The rows are grouped in 4 ways, from coarse to fine. Each group lies inside one group of the grouping before and may be the whole of it. The rows also spread widely along 16 directions, which tell nothing about the answers.
In the rows, zero is written as 128.
Some rows, each with its group in each grouping after it:
[142  44 122 183 171 142  97 165 171  93 131 135  92 182  49 104  86 145
  86 139  68 112  39 198 113 125  87 105]	pem Viga Q_600 Q_750
[112 148 162 167 106 108 148 110  99 117 133 133 158 106 117 151 175  78
 183 133 180 135 123 109  97  94 142 156]	pem gasab Q_718 Q_351
[133  92 133 142 143 163 143 193  93 119  77 134  54 104  99 206  73  60
 154 170 143 138 117 176 117 101 115  93]	Ket pado Q_117 Q_852
[115  98 130 110 149 106  99 170 159 105 101 150 104 119 119 115 109 138
 146 126  50  97 115 115 122 146 147 105]	Ket pado Q_704 Q_859
[108 138 105 116 124  65 107 156 149 127  74 152 108 119 108  96 157 113
 164 131 134 133 148  82  92 137 169 162]	pem gasab Q_30 Q_361
[133 115  92  37 164 115 133 161  70 154 126 163  41 146 124 156 111 109
 170  64  99 108 163 144 148  89 151 115]	Ket pado Q_963 Q_711
[162 108  93  58 139 134 120 155  89 163 158 106 112 200 118 138 120  99
 158  55 126 161 155 188 188  95 140 126]	pem Viga Q_600 Q_183
[106 145  94 109 111 124 114 127 125  79 115 151 113 104 122 179 152  90
 102 166 143 137 141 153 146 133 120  59]	Ket tosu Q_649 Q_729
[131  97  88 104 104 120 132 137 132 102 120 103  98 156 120 134 120  97
 140 149 139 192 102 154 171 134  96 121]	rete zukel Q_487 Q_268
[145 126 141 167 141 118 126 141 173 107 124 135 188 136  79 151 113 119
  89 142 155 117 130 148  86 116 120 118]	pem gasab Q_30 Q_663
[132 131 146 151 100 141 143 119 158 135  80  96 102  86 129 127 115  75
 145 139 168 117 165 145  66 133 106 117]	pem gasab Q_68 Q_783
[126  91 192 102 200  83 145 137 103  79 178  96 160 204  76  97 115 112
 116  74 100 166  88  84 173 140  82 116]	Ket Vume Q_707 Q_959
[122 129 135  93 145 145 130  64 152 157 114 136 175 127 160  85 143 116
 118 108 171 146  97 123 111 121 134 132]	pem gasab Q_718 Q_969
[154  80 115 110 149 114 142 168 153 139 146 144 187 146 130 121  55 167
  64 132  87 128 135 140 107 146 123 125]	rete sedam Q_898 Q_119
[133  87 155 123 146 141 188 129 152 182  74 171 135  65 151 135  66 147
 160 147 135  90  96  94  29  99 125 188]	rete zukel Q_664 Q_639
[129 130 142 155 113 147 131 135 121 158 176 116 122 144 127  91 141 153
  97  97 125  64 113 121  98 128 110 170]	pem gasab Q_68 Q_745
[132 118 131 155  97  88 126 123 162 114 140 104 164 142 112 117 145 153
 180 125 109 128 131 120 127 133 138 154]	rete zukel Q_664 Q_537
[128 151 131 117 110 123 128 162 121 115 166 117 142 130 132 146 129 125
  91 114 121 108 159 108 143 141 113 118]	Ket Niz Q_476 Q_315
[ 79 132 129 126 115 142 111 128  99 117 110 132  73 105 141 112 179  87
 147 143 138 120  95 118 134 139 136 120]	Ket pado Q_963 Q_934
[115 131 162 180 140 155 109 139 140 110  90 104  85 112 120 139 125 124
 180 140 113 108  96 107 123 126 132 113]	Ket tosu Q_649 Q_949
[149  67 136  21 142 129 179 143  87 192 147 110 153 150 127 109  99  82
  97  89 160 136 177 191 112 147  96 141]	Ket pado Q_704 Q_868
[136 100 158  74 185 102 145 131 127 131  94 110 103 149  76 124 103  62
 143  68 166 131 170 132  91 120 110 117]	rete zukel Q_487 Q_44
[129 120 111  90 148 130 112 133 140 101 155 131 176 165 150 109 111 103
 129  80 104 174  79  88 166  92 148 118]	rete zukel Q_108 Q_595
[129 116 162 147 122 115 132 130 152 104 143  93 104 146 100  92 121 127
 119 114 119 117 103 105 118 151  76 141]	pem gasab Q_718 Q_969
[ 84 143 115 124 114  92 130  85 133  67 161 183 102 103 106 174 185 148
 137 153 116  83  78 118 136 119 109 104]	rete sedam Q_898 Q_119
[102 100 114 207  63 110  69 175 168  96 132 106 204 135 135  85 168 125
 109 197  79 156 107 153 143 189 174 123]	pem gasab Q_68 Q_745
[ 99 111 137  74 131 116 138 165  67 131 158 131  94 145 116 172 159 121
 114 150 127 132 108 137 207 172 106 129]	Ket Niz Q_476 Q_315
[109 106 179 180 181 134 108 128 143  93 107 101  66 151  89  90 117 118
 118 131 111 125  60 103 128 160  90 106]	pem gasab Q_68 Q_783
[127  91 160 158 177 140 112  95 148 141 105 115 152 156 102  95 134 117
 185  93 139 128  91 155  95 101 156 133]	rete sedam Q_898 Q_119
[ 97 118 149 123  94 139 127  95 112 128 156 105 146 115 152 116 175 102
 133 126 135 118 129 147 141 157 129 113]	rete zukel Q_664 Q_639
[118 139 162 104 103 139 137 121 156 120 120  90 154 103 136 112 139  85
 129 121 157 114 131 111 111 143  98 131]	Ket pado Q_704 Q_859
[142 124 132  87 125 111 127 147 177 130 109 123 169 133 104 175 109 125
 170 112 131 116 136 133 140 111 139 149]	rete zukel Q_487 Q_268
[113 169 120 148 128 125 113  80  85 135 150 141 140 120 183 153 174 161
 167 126 112 133 168 120 166 133 190  80]	Ket Niz Q_476 Q_315
[129 125 110  76 141 168 112 156 160 182  99 140 146 126 158 113 105 129
 125  94 142 103  98 121 114 102 158 174]	rete sedam Q_898 Q_119
[128 125 158 121 140 109 155 153  86 116 186 127 126 137 152 137  90 154
 133 104  76 122 115  61 153 131 115 139]	rete sedam Q_898 Q_119
[157 108 126 141 169 124 121  75 158 146 132 131 112 164 117 106 106 188
 143  89  98 109 134 162 112 122 130  99]	pem gasab Q_718 Q_969
[129 145 180 203 143 128 140 158 126 108  92  92  78 119  92 123 119 106
 176 130 151 109 108  68  80 110 105 158]	Ket pado Q_704 Q_859
[137 128 120 157  99 135  98 130 162 156 135  89 189 147 154  84 138 149
  95 137 124 132 153 152 132 173 154 129]	pem gasab Q_68 Q_783
[102 157 193 197 107 172 128 139  69  96 174 118 197  90 153 240 155  88
 153 186 131 126 111 144 185 124 160  76]	Ket pado Q_704 Q_868
[137 163 165 137 140 113 152 124 145 122 115  90 144 134  83 154 127 101
 122 110 203 115 149  86  99 122  94 147]	rete zukel Q_108 Q_595
[111 135 125 101 154 115 113 106 143 165  96 152 121 132 129 116 155 175
 113 143 146 109 105 122 136 163 144 147]	pem gasab Q_718 Q_351
[150 124 176 170 158 148 119  75 179 143 110  98 103 132 111 117 103 177
 153  97 110  74 140 154  96 140 111 101]	pem gasab Q_718 Q_351

New rows. What belongs after each?
[131 194 131 104 143 152 120 129 151 152  73 109 101  98 144 155 110 112
  97 112 194  95 185  98 102 138 129 110]	rete sedam Q_898 Q_119
[136  76 121  89 156  79 188 139  35  88 192 152  54 165 116 195  86 141
 184 126  68 180  92 123 204 110  85 105]	rete sedam Q_898 Q_119
[122  92 200 149 147 115 111 158 138 116 137  75 163 158  91 109 124 102
 184  88  99 120 117 125 135 142 140 142]	rete sedam Q_898 Q_119
[110 117 140 130 116 101 153 129 124  64 116 148 130  95 102 191 132  85
 168 175 131 152  99 119 131 109 102  98]	Ket tosu Q_649 Q_729
[115 151  78 114 114 122 117 120 166 133  69 178 142  84 132 158 149 134
 118 175 164 107 140 139  84 114 154 117]	Ket tosu Q_649 Q_729
[136 125 181 110 136 143 128 133 153 122 128  91 167 124 116 144 104  89
 154  93 129 107 145 135 124 122 121 107]	Ket pado Q_117 Q_852
[124 128 113 134  74 129 126  77 163  86 183 136 182 123 154 136 152 124
 160 120  92 129  94 149 145  95 127 101]	pem gasab Q_68 Q_745
[109  75 199 114 159 170 162 131  96 176  83 104 103 107 134 150 104  85
 197 144 158 138  72 144 125 133 117 160]	rete sedam Q_898 Q_119
[146 150 152 141 122 167 114  85 220 133 101  88 152 107 162 111  89 196
 148 119  98  91 120 102 120 141 111 112]	Ket tosu Q_649 Q_729
[110 208 108 158  57 163  98 148 110 100 150 120 130  86 159 219 170  99
 128 160 149  93 168 142 170 117 158  80]	Ket pado Q_117 Q_852
[138 150 105 168 157 123 123 105 125 126 132 124 172 163 115 112 138 133
  60 134 197 156 138 129 104 127 132 112]	rete sedam Q_898 Q_119
[100 143 133 169 138 131 108  89 131 100 165 170 147 126 141 132 164 167
 105 147 106 108  61 108 143 124 142 107]	pem gasab Q_718 Q_969
[128 146 114  80 150 102 109 135 154 155 110 157 129 134 123 124 138 138
 151  80 120  87 146 110 113 109 168 149]	pem gasab Q_68 Q_783
[135 174 145 226 145 167 129 117 158 121  99 132  92 107 137 140 102 180
 139 158 138 104  54  57  97  95 111 147]	pem Viga Q_600 Q_183
[135 137 159  85 135 163 116 155 189 122  81  92  91 108 109 136  83  76
 104 101 142  96 124 125 113 137  78 111]	pem Viga Q_600 Q_750
[104  75 144  83 138  91 146 124 129  98 133 139  98 146  99 118 136 123
 161 147  97 158  32 113 169 146  80 150]	pem Viga Q_600 Q_750
[114 111 115 104 140  78 131 126 110 139 106 141  96 143 115 100 150 135
 111 147 141 151 137 121 127 174 126 134]	pem gasab Q_718 Q_969
[159 122 136 130 125 145 135 163 169 154 107 108 138 128 104 131  80 119
  73 122 159 101 160 153  79 137  98 138]	pem gasab Q_718 Q_969
[120 149 129 218 171 130 119 116  91 124 106 117  55 142 118 119 129 156
 109 147 145 128 134  92 105 149 136  97]	rete zukel Q_108 Q_595
[154 107 181 172 120 138 190 186  64 100 140  96 135 112  93 209  71  23
 166 141 169 160 156 142  96  77  94 115]	Ket pado Q_117 Q_852
[130 104  86 178 133  80 125 176 132  82 142 181 152 141  75 129 124 112
  94 139 123 120 124 135  56  84 144 133]	rete sedam Q_898 Q_119
[167  90 111 181  87 148 150 127 119 144 168  94 141 147 136 146  95 137
 183 111 105 134 158 189 112  88 134 132]	rete zukel Q_487 Q_44
[104 123 157 131 102 143 114  97 119 118 150  80  76 124 142 124 155 125
 170 110 101  99 135 154 160 166 114  95]	rete sedam Q_898 Q_119
[146  91 161 198 100 125 127 154 172 127 129  73 106 144 102  70  98 157
 142 127  91 105 113 125  89 157  91 166]	pem gasab Q_718 Q_969
[159  95 122 151  80 154 132 198 116 129 188  70 117 162 137 114  87 141
 121 115  70 122 127 153 158 136  94 145]	Ket pado Q_704 Q_859
[138 149 158 168 143 162 132 109 192 125  69 147 152  76 135 210  86 140
 168 173 135 107  97 128 105 101 140 101]	pem gasab Q_68 Q_745
[138 189 158 172 108 156 122  90 199 121 104  89 164  98 138 145 131 157
 159 127 158  85 130  86 102 112 118 130]	Ket tosu Q_649 Q_949
[123  82 176 144 158 130 134 104 146 150  99 100  97 134 139  34 105 133
 177  96 101 134  94  93  84 146 122 154]	pem gasab Q_30 Q_663
[125 127 176 117 140 153 153 145 102 161 134  85  75 146 107 117 127  94
 133  95 175 102  96 111 126 129  77 180]	pem gasab Q_68 Q_783
[134 137 105  79 120 144  72 124 223 127 107  96  97 165  90 120 147 133
 135  84 125  82 110 178 164 134 111 123]	pem gasab Q_68 Q_783
[139 117 161 120 155 107 146 138 124 147 112 112 127 143  92 162 113 150
 171 128 129 113 139 133 139 137 123 142]	Ket pado Q_963 Q_711
[126 136 103 148 109 101 141  66 156  74 160 162 141 139 117 144 158 153
 173 138 126 150  46 114 143  75 106 135]	pem gasab Q_718 Q_351
[102 152 178 170 173 213 124  96 121 142  85 147  91  62 166 154 108  89
 114 118 158  70 110 112  64 100 143  76]	rete zukel Q_664 Q_639
[153 159  35 157  99 125 110 128 141 125 117 117 103 154 138 118 135 159
  78 145 148 149 187 164 124 129 131  93]	Ket Vume Q_707 Q_959
[126 147  95 140  97 119 116 143 115 124 140 137 112 122 134 157 144 137
 100 154 123 117 158 149 139 145 134 105]	pem Viga Q_600 Q_750
[110 153 102 136  69 120 102 110 156  91 146 104  72 142 122 117 181 139
 155 130 122 123  88 122 174 136 100 137]	pem gasab Q_718 Q_969
[ 86  86 166 123 132 131 103 130 120  99 112 140 123 121 102 161 170  63
 188 147 115 141  65 175 162 128 149 103]	pem gasab Q_718 Q_969
[124 100 115 123 166 127 101 169 145 107 130 170 184 162 113 152 113 139
 110 156  95 166  32 125 179 110 152 129]	pem Viga Q_600 Q_183
[136 141  78 155 121 123 113 133 114 148 138 146 149 153 128 168 157 183
 129 154 126 123 145 173 156 117 171 123]	Ket Vume Q_707 Q_959
[123 102 136 144 144 104 119 139 116 104 123 141  60 131  99 138 123 130
 160 124  75 110 130 145 124 136 123  91]	pem Viga Q_600 Q_183
[ 94 153 174 159  99 185 111 103 131 143 114  88  73  76 194 118 144 150
 162 141  97  83 121  99 146 177 128 106]	Ket Niz Q_476 Q_315
[110 111 124 104 122 137 127 102 127 155 110 155 140 104 169 114 143 126
 147 141 126 138 100 136 125 132 155 133]	pem gasab Q_718 Q_351
[132 105 150 194 154 124 140 164  66 120 164 144 167 146 120 157 120 126
 149 146 106 144 108 128 129 102 164 127]	Ket pado Q_704 Q_868
[109 141 140 100 106 104 142  78 147 110 144 104 139 139  89 128 193  94
 161  99 185 112 114 124 123 115  97 151]	rete zukel Q_108 Q_595
[127 105 103 151 124 166 115 134 157 134 103 141  96 107 132 151  99 144
  90 166 119  96 115 175 105 141 120  98]	rete zukel Q_487 Q_268
[120 135 131 158 142 113 109 167 118 110 126 111 152 165  91 115 157 102
 123 133 157 147 106 111 137 128 141 147]	Ket pado Q_704 Q_868
[121  97 130 126 117  51 143 130 138  62 173 128 114 163  85 104 135 166
 169 130  63 137  79  84 157 139  87 144]	Ket pado Q_117 Q_852
[116 111 141 177 113 116 137 154 123  61 120 125  65 113  99 162 110 108
 179 167  95 135  81 111 133 114  96 107]	Ket pado Q_117 Q_852
[110 122 160 130  78  86 124  91 176  64 173 100 166 138 123  92 167 121
 192 106  87 142  76  88 156 129 102 144]	pem gasab Q_718 Q_969
[149 137 145  98  98 181 135 137 160 154 143  62 182 165 132 100 129  77
 145  80 194 156  62 120 151  82  88 202]	pem Viga Q_600 Q_183
[ 99 131 170 148 175 159 111 125 117 151  88 143 123 105 131 145 137 125
 134 145 139  94 103 125 115 142 161 111]	Ket pado Q_963 Q_934
[141  97 155 136 137 171 118 152 151 161 103  94  92 121 105 120  89  98
  93 113 135  83 170 195  81 157 106 101]	pem gasab Q_30 Q_361
[140 152 126 137 119 128 127 107 142 171 151 131 131 127 133 116 138 176
 123  95 132  63 167 131  92 126 140 149]	pem gasab Q_30 Q_361
[138 110 107 147 153 125 115 163 123  87  98 121 120 147 121 110  96  75
 136 122 120 190 122 111 117 103 140  89]	Ket tosu Q_649 Q_949
[121  82 146 141  87 113 146 106 137 114 146 103 128 117 125 103 132 110
 153 144 108 138 131 161 111 159  98 120]	pem gasab Q_30 Q_361
[144 112 129 188 116 101 123 169 150  90 142 110 124 147  97 134 106 167
 150 150  72 117 120 123 129 137 119 128]	Ket pado Q_704 Q_868
[ 91 137 149 147 136 102  93 143 111 100  90 112  84 120  98 141 180 100
 155 157 128 119 151 136 148 180 153  86]	Ket pado Q_704 Q_868
[147 154 133 105 138 155 153  83 144 159 116  93  27 125 105 147 112 173
 111 105 161  50 169 161 112 149  53 105]	Ket pado Q_963 Q_711
[146  94 145 168 197 188 117 169 125 187  96 138  97 133 129  83  63 144
  96  91 111  71 118 135  48 106 152 137]	Ket pado Q_963 Q_934
[122 116 142  98 149 110 143 107 128 100 138 137 131 131 122 160 116 120
 163 116 117 140 104 121 150 114 117 104]	rete sedam Q_898 Q_119
[106 152 161 128 144 179 141  77  80 164 149 161 146  95 171 164 160 108
 130 117 170  97 102 137 119  95 152 117]	pem gasab Q_718 Q_351
[139 127 120 112 111 140  92 165 153 156  86  62 111 141 137 101 119 126
 124 120 123 128 196 152 144 189 140 109]	Ket tosu Q_649 Q_949
[106 171 125  82 103 100 121 140 134 102 136 125 110 120 103 176 166 127
 114 144 151  92 141 112 170 156 104 122]	Ket pado Q_117 Q_852
[128 114  98 152 100 129 126 109 133 139 134 130 128 137  89 164 169 150
 129 173 160  98 132 220 126 135 122 121]	Ket pado Q_117 Q_852
[120 126 119 101 104  90 105 169 157 134 127 117 149 138 111 110 146 130
 134 107 114  97 162 124 119 152 150 158]	rete sedam Q_898 Q_119
[117 144 107 167  55 145 100 114 194 143 137 122 168 106 156  99 165 184
  99 166 122  81 106 144 112 159 133 161]	pem gasab Q_718 Q_351
[160 135  98  98 135 143 117  90 174 121 120 143 159 136 139 165 101 117
 146  97 129 146 144 175 135  79 146  74]	pem gasab Q_718 Q_969
[132 144 131 161 107 146 113 140 164 100 129 102 113 126 118 132 119 145
 134 129 113  99 112 112 127 123 103 122]	Ket tosu Q_649 Q_729
[146 172 168 134 118 154 119 132 148 122 161  89 135 136 127 127 117 100
 138  49 137  83 148  98 115  91 115 133]	pem gasab Q_718 Q_969
[124  95 158 115 171 124 130 125 138 122 102 139  67 112 120 121  88 138
 159 103  67  86 136 127 100 138 123  86]	Ket pado Q_963 Q_934
[141 162 120 219 101 131 125 123  83 120 155  86 166 137 182 153 123 154
 127 170 130 186 179 121 165 156 166  84]	rete sedam Q_898 Q_119
[113 118 132 146 142 116 100 124 138 114  93 102  92 138 114 110 137 115
 138 134 126 137 143 133 130 168 137  97]	rete zukel Q_487 Q_268
[127 157 170 158 203 104 137 143 103 119  83 117  91 148  68 130 130 103
 143 104 189 124 129  55  86 109 119 141]	Ket tosu Q_649 Q_949
[135  82 148  86 126  71 137 191 116  88 118 102  67 141  61 160 100  74
 185 108  86 124 181 156 138 146 102 100]	Ket pado Q_117 Q_852
[158 170  86 121  62 132 104 134 178 105 150  71  94 142 142  97 127 133
 168  54  99  95 187 111 124  99 114 124]	Ket tosu Q_649 Q_949
[112 138 110 173 114 164 100 153 130 129  85 108 103 111 148  78 129  87
  80 156 163 135 130 123  86 148 137 110]	Ket pado Q_117 Q_852
[147 128 133  56 114 155 155  92 182 151 114  95 174 121 150 152  95 114
 129 114 174 141 125 141 143 125  90 134]	rete zukel Q_487 Q_268
[150 114 148 183  97 101 123 163 192 101 139  96 171 132 108  98  92 160
 108 140  80 111 136 107  92 157 101 139]	pem Viga Q_600 Q_183
[124 155 156 159 163 141 117 141 112 155 123 114 126 146 124 132 132 170
  80 151 151 117 105  95 150 169 123 139]	pem Viga Q_600 Q_183
[126  95 173 138 158 140 117 117 170 124 127 123 185 145 123 116 111 129
 163 115  95 132  57 123 136 118 138 135]	pem gasab Q_68 Q_745
[120  94 198 129 167 111 132 169 133 118 125 142 198 108 123 125  89 114
 152 109  71 104 127  81  90 127 158 128]	Ket tosu Q_649 Q_729
[117 115 117 126 110 105 118 138 137 115 145 132 143 134 121 155 140 158
 131 154 102 117 120 149 158 156 135 122]	rete sedam Q_898 Q_119
[123  71 103 214 121 117  73 211  80  95 157 114  81 174  87 118 142 122
 117 150  47 121 158 215 144 165 168  71]	Ket pado Q_704 Q_868
[185  95 114 168 143 154 138 222 114 157 132  95 121 167 111 137  38 143
  96 117 109 128 162 149 104 115 118 138]	Ket tosu Q_649 Q_949
[122  86 149  67 193 103 140 138 117 134  93 140 102 138  92 136 106 119
 116 125 124 126 132 134 125 161 108 100]	Ket tosu Q_649 Q_949
